The groups are shells around one centre, one inside the other: the same stretched ball of 7 dimensions in 8 sizes.
(in the rows, 128 means zero)
Some rows, each with its group after it:
[171 123 159 124 180 162 156  90 170 119 112  90 128] | H
[161 149 141 130 172 163 146 117 143  99 113 139 128] | K
[138 109 139 134 170 140 143 107 166 104 111  82 134] | P
[197 134 138 132 200 138 108 116 177  72  90 137 123] | K
[134 100 117 123 105 200 168  76  53 184 157 178  98] | T
[142 122 134  97 158 152 184  93 122 140 143 130 102] | E
[138 139 161 143 149 180 161 107 125 115 107 106 132] | B
[122 123 140 105 161 143 172  65 124 149 134  92  97] | W
[131  64  82 118 123 148 134  87  88 158 156 167  98] | Y
[167 105 147 115 143 181 171  88 110 148 130 140 106] | K
[147 120 121 156 151 188 126  92 141 134 129 127 148] | Y
[172  90 133 125 127 193 154  82  91 161 135 163 105] | K
[164 102 108 103 172 146 143  68 145 151 148 137 103] | K
[167 114 118 105 167 152 154  94 135 133 141 153 108] | B
[104 131 126 114 135 168 180  70  90 166 151 122 102] | P
[133 101 116 116 167 127 140  84 146 127 130 102 110] | W
[180  99 132  97 166 147 151  73 125 142 130 145  85] | P
[137  99 131 127 113 196 160  58  63 184 143 150  94] | P
[179 146 129 117 209 134 117  75 179 107 113 119 113] | E
[105  93 113 150 122 154 136 118 100 118 123 125 127] | B
[ 79  99 104 135 105 167 169 104  76 154 155 131 122] | K
[217  86 110 124 175 169 113  89 163 132 132 170 123] | P
[129 105 121 153 135 158 133 144 121  92 113 138 141] | W
[131 152 170 119 137 178 176  69  67 147 111 125  82] | Y
[110 111 121 161 125 159 126 131  99  99 108 134 132] | B
[124 120 122 160 140 177 133 114 128 117 122 122 149] | W
[ 96  95 107 154 108 157 134 130  78 113 123 145 124] | T
[ 90 122 128 127  89 190 184  89  21 170 146 164  90] | H
[ 84 101 126 125 116 157 164  58  70 172 140  99  92] | Y
[197 135 157 154 165 181 113 118 134  87  82 154 127] | Y
[107 127 167 143 130 176 163  69  91 146 106  76 108] | Y
[166 118 102 128 177 135 114 123 154  91 122 161 125] | W
[120 150 153 152 142 169 156 139 113  87  99 121 137] | T
[109 104 135 116 123 169 195 101  97 152 146 116 114] | E
[122 161 164 105 180 130 176  84 133 111 108  81  95] | E
[107 100 135 138  92 191 176 107  49 153 134 149 109] | W
[125  93 114 169 138 164 109 113 136 110 114 112 149] | Y
[153 110 144 124 135 192 160  56  94 174 134 131 101] | T
[145 101 123 140 159 161 131  85 151 132 126 104 134] | K
[139 109 128 178 112 206 127 138  97 111 112 159 154] | H
[174 123 112 118 187 127 116 109 156  93 116 153 111] | B
[120 103 143 129 129 168 163  75  94 153 125 104 104] | W
[124 126 114 161 160 148  99  99 139 103 108 113 135] | H
[125 123 134 144 149 149 121  83 108 118 103 112 106] | P
[114 146 147 123 143 170 179  89  99 139 129 115 110] | B
[202 112 146 113 190 155 133  70 165 128 113 121 106] | P
[131 156 179 118 169 155 183  92 133 113 102  76 111] | E
[ 83 122 127 167 108 180 138 102  73 132 118 117 129] | T
[150 119 141 145 138 169 145 144 111  90 103 152 129] | T
[185 115 132 128 176 143 121 120 150  88 102 149 117] | B
[151  76  97 167 112 197 116 122 104 134 136 176 148] | H
[132 146 122 111 177 131 144  86 131 118 126 126 101] | T
[101  97 125 157  83 201 156 108  44 153 132 154 120] | K
[160  87 110 163 130 192 120 123 128 123 129 160 153] | E
[139 117 117 132 160 165 152 104 153 129 141 120 142] | Y
[201 106 132 109 157 186 159  92 128 147 140 175 111] | H
[ 98 124 116 123 146 134 159 117 114 111 131 119 116] | W
[ 91 139 114 129 136 143 157 121  89 111 130 141 112] | E
[108 153 136 136 149 151 157 128 109  95 113 128 123] | T
[167 114  94 151 163 154  89 117 138  97 117 175 132] | P
[169 126 113 131 161 171 127  97 127 127 132 169 121] | B
[119 140 116 123 174 118 141 128 146  82 118 123 122] | H
[109 114 109 167 108 177 134 157  82  97 120 171 144] | H
[112 125 141 168  96 208 144 108  49 137 113 154 123] | E

New rows. What belongs after each?
[144  90 114 138 108 182 146 123  67 133 132 189 112] | K
[155 132 125 133 203 121 116 110 198  79 106  93 139] | E
[110  96 113 159  92 206 148 103  63 159 143 159 132] | K
[138 141 161 159 162 169 130  99 143 101  89  85 137] | P
[161 111 149 121 172 144 148  98 152 110 108 100 115] | K
[123  92 120 135  92 208 175  91  54 179 156 167 114] | T
[150 150 169 141 167 169 145  90 134 109  93  97 120] | W
[186 106 124 145 176 173 112  88 174 123 120 126 143] | H
[157 120 117 125 131 199 154  76  84 170 151 182 108] | H
[ 71 103 120 157 102 163 151 115  75 128 125 111 127] | K
[150 149 163 114 187 130 150  89 144  97  93  92  98] | T
[126 125 131 158 138 186 137  97 121 132 123 117 142] | K
[ 71 149 155 145 127 166 169  84  83 134 113  77 114] | T
[131  98 122 146 137 156 140 135 127 101 118 129 138] | W
[151 136 138 143 167 165 142 124 154  96 112 123 144] | K
[150 131 145 161 166 156 113 122 150  79  87 110 141] | K
[129 136 165 156 118 206 154  83  71 144 105 124 115] | H
[111  95 115 144 108 189 152  82  80 167 146 135 121] | B
[197 108  94 138 177 157  93 114 158 103 125 187 132] | P
[ 90 138 119 130 140 148 154  92  95 131 131 119 109] | W
[187  99 116 112 179 148 125  73 155 136 132 141 106] | B
[185 123 134 109 195 125 128 102 162  92 105 134 102] | K
[143 105 123 126 149 133 140 138 119  87 111 147 113] | H
[191  92 111 125 178 140 115 118 167  98 119 153 125] | K
[164 116  86 124 187 129 103  97 164 109 135 156 121] | Y
[ 93 118 114 113 154 134 167  77 129 146 148  89 112] | H
[184 116 103 122 179 153 117  96 153 119 134 168 120] | W
[190  73 110 139 149 177 110  84 135 144 131 159 123] | H
[ 97 128 129 138 126 155 143  87  70 131 117 126  97] | T
[148 104 108 154 155 148 103 124 141  92 110 142 137] | B
[131  87 127 127 134 159 152  85 109 146 131 116 109] | W
[173 113 103  99 190 111 118  87 147 110 125 155  88] | Y
[161 147 149 104 195 142 167  91 169 113 122 103 115] | Y
[121 138 131 149 151 153 141 140 129  84 108 127 140] | W
[125 128 136 154 152 158 120  91 123 112 103 103 125] | W
[186  83  87 146 142 172  98 122 121 117 132 206 130] | P
[197 143 137 116 182 167 137  96 140 114 117 169 109] | P
[ 78 127 135 130 108 153 178 124  53 119 122 134 100] | H
[144  84 112 110 151 134 140  82 119 139 135 131  95] | P
[ 93 113 131 123 129 152 166  72  86 154 134 100  98] | B
[100 161 160 158 143 171 159 126 117  93  98  93 142] | E
[170  81 106 150 151 150  99 126 140  95 110 157 132] | H
[152 115 120 120 128 195 155  63  73 179 151 175  96] | E
[124 121 152 150 127 176 160 130 102 106 105 121 131] | W
[101 120 145 138 114 187 168  69  70 166 130 109 106] | W
[144 126 153 109 152 144 165 101  97 114 108 132  86] | H
[127 107 105 165 136 159 110 138 123  92 114 147 146] | K
[ 86  82  80 136 103 157 150 116  75 146 160 160 121] | H
[157 155 164 125 172 157 145  84 120 110  95 118  98] | K
[140 124 107 140 173 141 104  80 147 118 121 123 121] | E
[108 134 138 152 162 129 128 130 143  71  91  88 135] | P
[167 105 137 112 157 168 165  88 134 143 135 132 113] | W
[150 111 146 113 135 184 175  67  91 168 137 134  96] | W
[ 95  97  91 140 137 139 139 124 127 115 143 124 139] | H
[157 102 102 110 176 127 129  94 150 119 136 140 109] | B
